Each new row is followed by what is left after taking away its nearest point in the smallest flat space through zero that holds the last named rows.

Q296:
|  32 | -23 |  -3 | -10 |  -1 | -25 | -19 | -17 | -21 | -30 |  36 |  12 | -24 |
|  -5 | -50 |  29 | -13 |  22 | -19 |  15 | -18 |  -3 |  16 |  -2 | -15 |   9 |
|  24 | -20 |  -4 |  10 |  17 | -57 |  34 | -46 |  17 | -22 |  14 | -22 | -20 |
|  37 |  39 |  -8 |   8 |   9 |  14 |  33 | -22 |   2 |   8 |  -2 |  15 |   5 |
New rows:
|  24 |  -7 |  14 | -11 |  -5 | -19 |   1 | -13 |  27 |  31 | -23 |  10 |  22 |
|  20 |  -1 |   3 |  -9 | -18 | -20 | -19 |  -1 |  25 |  16 | -15 |  13 |  12 |
|  -5 |  30 |   3 |  24 |  24 | -15 |   4 | -10 | -16 |  31 | -26 | -27 | -15 |
|  -1 |  18 |   4 |  15 |  18 | -14 | -18 |  -3 | -31 |  22 | -12 | -17 | -22 |
| -10 |   9 | -29 | -27 | -32 |  -8 |  26 | -18 |  -3 |  16 |   9 | -18 |  -3 |
| -11 |   1 | -24 | -34 | -33 |  -1 |  16 | -13 | -12 |  19 |  12 | -13 |  -1 |
|   6 | -28 | -27 |  -4 |  24 |  29 |   8 |  21 |  16 |  -5 |  -3 |   7 |   7 |
|   9 | -27 | -32 |  -1 |  23 |  21 |   9 |  17 |  19 | -12 |   0 |   5 |   2 |
|  18 |   9 |   2 |  18 |  -5 |  14 | -16 |  -4 | -14 |  21 | -30 |  15 | -19 |
|  10 |  -5 |   3 |  20 |  -3 |  -3 | -15 |  -8 |  -8 |  15 | -29 |   3 | -24 |
| -20 |   1 | -32 |  29 |  28 |  10 |   0 |  29 |  32 | -20 |  11 | -21 |  33 |
|   5 | -12 | -21 |  16 |  36 |  14 |  -1 |  17 |  12 | -18 |  25 |  -6 |  33 |

Q38 (4 x 13):
|  -1 |  11 |  16 | -19 |  10 | -40 |   6 |  -8 | -19 | -10 |  58 |  10 |  -9 |
|  24 | -22 | -22 |  13 |  23 | -31 |  54 | -25 |  -6 |  16 |  -4 | -27 |   3 |
| -28 |  14 | -25 |   2 |  -2 |  15 |  48 | -10 |  32 | -31 |  11 |  -3 |  -6 |
|  13 |  -4 |  16 | -19 |  31 | -16 |  18 | -37 |  35 |   0 | -13 |  33 |  -6 |
New rows:
|   5 |  10 |  45 |  -8 | -19 |  -5 |  17 |  -9 |   3 |  -2 |  21 |  10 |  30 |
|   7 |   4 |  34 |   3 | -24 |   6 |  20 |  -4 |   3 |   3 |   4 |  -2 |  34 |
| -21 |  -9 |  -9 |  19 |   3 |  -5 |  -8 |   7 |  15 | -10 |   1 |  -5 |   1 |
| -14 | -12 |  -3 |  16 |   8 | -14 | -12 |   3 |  11 |  -4 |   2 |  -1 |   1 |
|   1 |  -9 |  13 |  -8 |  -5 |  20 |  20 |  18 |  49 | -13 | -31 |  15 |  40 |
|   8 | -10 |  17 |  -8 |  -7 |  -6 |  15 |  26 |  14 |  -7 |   3 |   1 |  40 |
|  -2 | -12 |  -7 |  27 | -38 |  -8 |  -4 | -11 |  21 |  10 | -21 |  29 | -22 |
|  -2 | -10 |  -7 |  26 | -39 | -21 |  -1 |  -9 |   7 |   9 |   0 |  23 | -23 |
|  33 | -13 |  24 | -11 | -20 | -15 | -42 |  21 | -27 | -40 |  -4 | -11 |  -2 |
|  27 | -13 |   7 |  -8 | -11 | -10 |  -4 |   4 |  -1 | -51 | -13 | -13 |  -4 |

Q264, 4 rows:
| -22 |  16 | -20 | -14 | -12 |  -5 |  -8 | -11 |  32 |  18 |  27 |   3 | -10 |
|  23 |  -7 | -11 |  29 | -59 |  -4 | -24 |   9 |  -4 | -27 |  11 |  11 | -30 |
| -37 | -19 |  -5 |  -3 |   3 |  -9 | -12 |  -9 | -10 |  14 |  26 |  -2 |  28 |
|  42 |   1 |  23 |  -3 |  14 |   3 | -14 | -20 | -29 | -24 | -35 |  -5 | -10 |
New rows:
|  13 | -11 |  15 | -10 |  31 |   3 | -48 | -14 |  43 | -16 |  18 |   4 | -11 |
|   9 | -23 |  16 |   7 |  29 |   7 | -28 |  14 |  38 | -18 |  15 |   6 |   0 |
|  12 | -11 |  19 |  24 | -17 |   3 |   2 |  -3 |   2 |  48 |   1 |  12 |  -6 |
|  14 |  -9 |  22 |  18 |  -9 |   3 |   0 | -10 |   0 |  49 |  -2 |  10 |  -5 |
|  -4 |   3 |   2 |  12 |   0 |  -2 |   4 |   1 |  27 |  -5 |   4 |  25 | -12 |
| -4 | -5 |  9 | 10 | 10 | -3 | -1 | -6 | 12 | -7 |  0 | 22 | -2 |
|  48 |  -9 | -40 |   0 |   0 | -12 |  -2 | -24 | -10 |  14 |  11 |   2 | -19 |
|  33 | -17 | -39 |   3 |  11 | -10 |  14 | -10 | -12 |  22 |  12 |   1 |  -2 |
|  36 |  -5 |  22 |  11 | -37 |  -1 |  -9 |   3 |  -3 |  13 |  48 | -20 |  -8 |
|  31 |   0 |  29 |  -1 |  -7 |   3 |   7 |   3 |  -1 |  24 |  37 | -25 |   4 |
|   8 |  23 | -12 |  -1 |  19 |   0 |   1 |  10 | -23 |  -1 |  17 |  12 | -20 |
|   2 |  18 | -12 |   1 |  18 |  -1 |   0 |  11 | -27 |   0 |  21 |  12 | -14 |

Q734 (4 x 13):
|  16 | -11 |  44 | -49 |  19 |   3 | -22 |  31 |  27 |  31 |   4 |  -7 |  35 |
|  42 | -14 |  13 |  -9 |  19 |   0 |   1 |  34 | -27 |   0 |  -2 | -51 | -23 |
| -12 |  13 | -18 | -27 |  16 | -31 |  11 |  -2 | -29 |  19 |  10 | -41 |  20 |
|  -2 |  40 |  -5 |  17 | -23 | -11 | -15 |  -4 | -17 |  10 |   6 |  -9 |  16 |
New rows:
| -11 |   9 | -29 | -17 |  14 | -46 |   2 |  -2 |   7 |   6 |   5 | -48 |  -3 |
|   0 |   3 | -10 |   3 |  -1 | -22 | -12 |   2 |  32 |  -5 |  -2 | -15 | -13 |
|  13 | -22 |   9 |  -4 |  48 |   5 |  48 |   1 |  17 |   4 | -10 |  -7 |   3 |
| 12 | 14 |  9 | 21 | 20 |  3 | 30 | -4 | 10 |  8 | -7 | -1 | 14 |
|   3 |   7 |  13 |   0 |  17 | -48 | -21 |   1 |  31 | -15 | -13 |   7 |  22 |
|   9 |   3 |   4 |  12 |  17 | -47 | -13 |   0 |  19 | -26 | -16 |   0 |   4 |
|  -9 |  -2 | -25 |  -9 |   2 | -23 |  41 | -11 |   6 |  24 |   2 |   0 |  -2 |
|  13 |   3 |  -4 |   4 | -10 |  -9 |  23 |   4 |  13 |  23 |  -1 |   4 |  -7 |
|  -3 |  -2 |   9 | -22 | -10 |  -2 |  12 | -10 |  11 |   2 |  -5 | -22 | -11 |
|  -3 |   5 |   9 | -12 | -19 |   1 |   8 | -12 |  12 |   0 |  -6 | -15 | -12 |
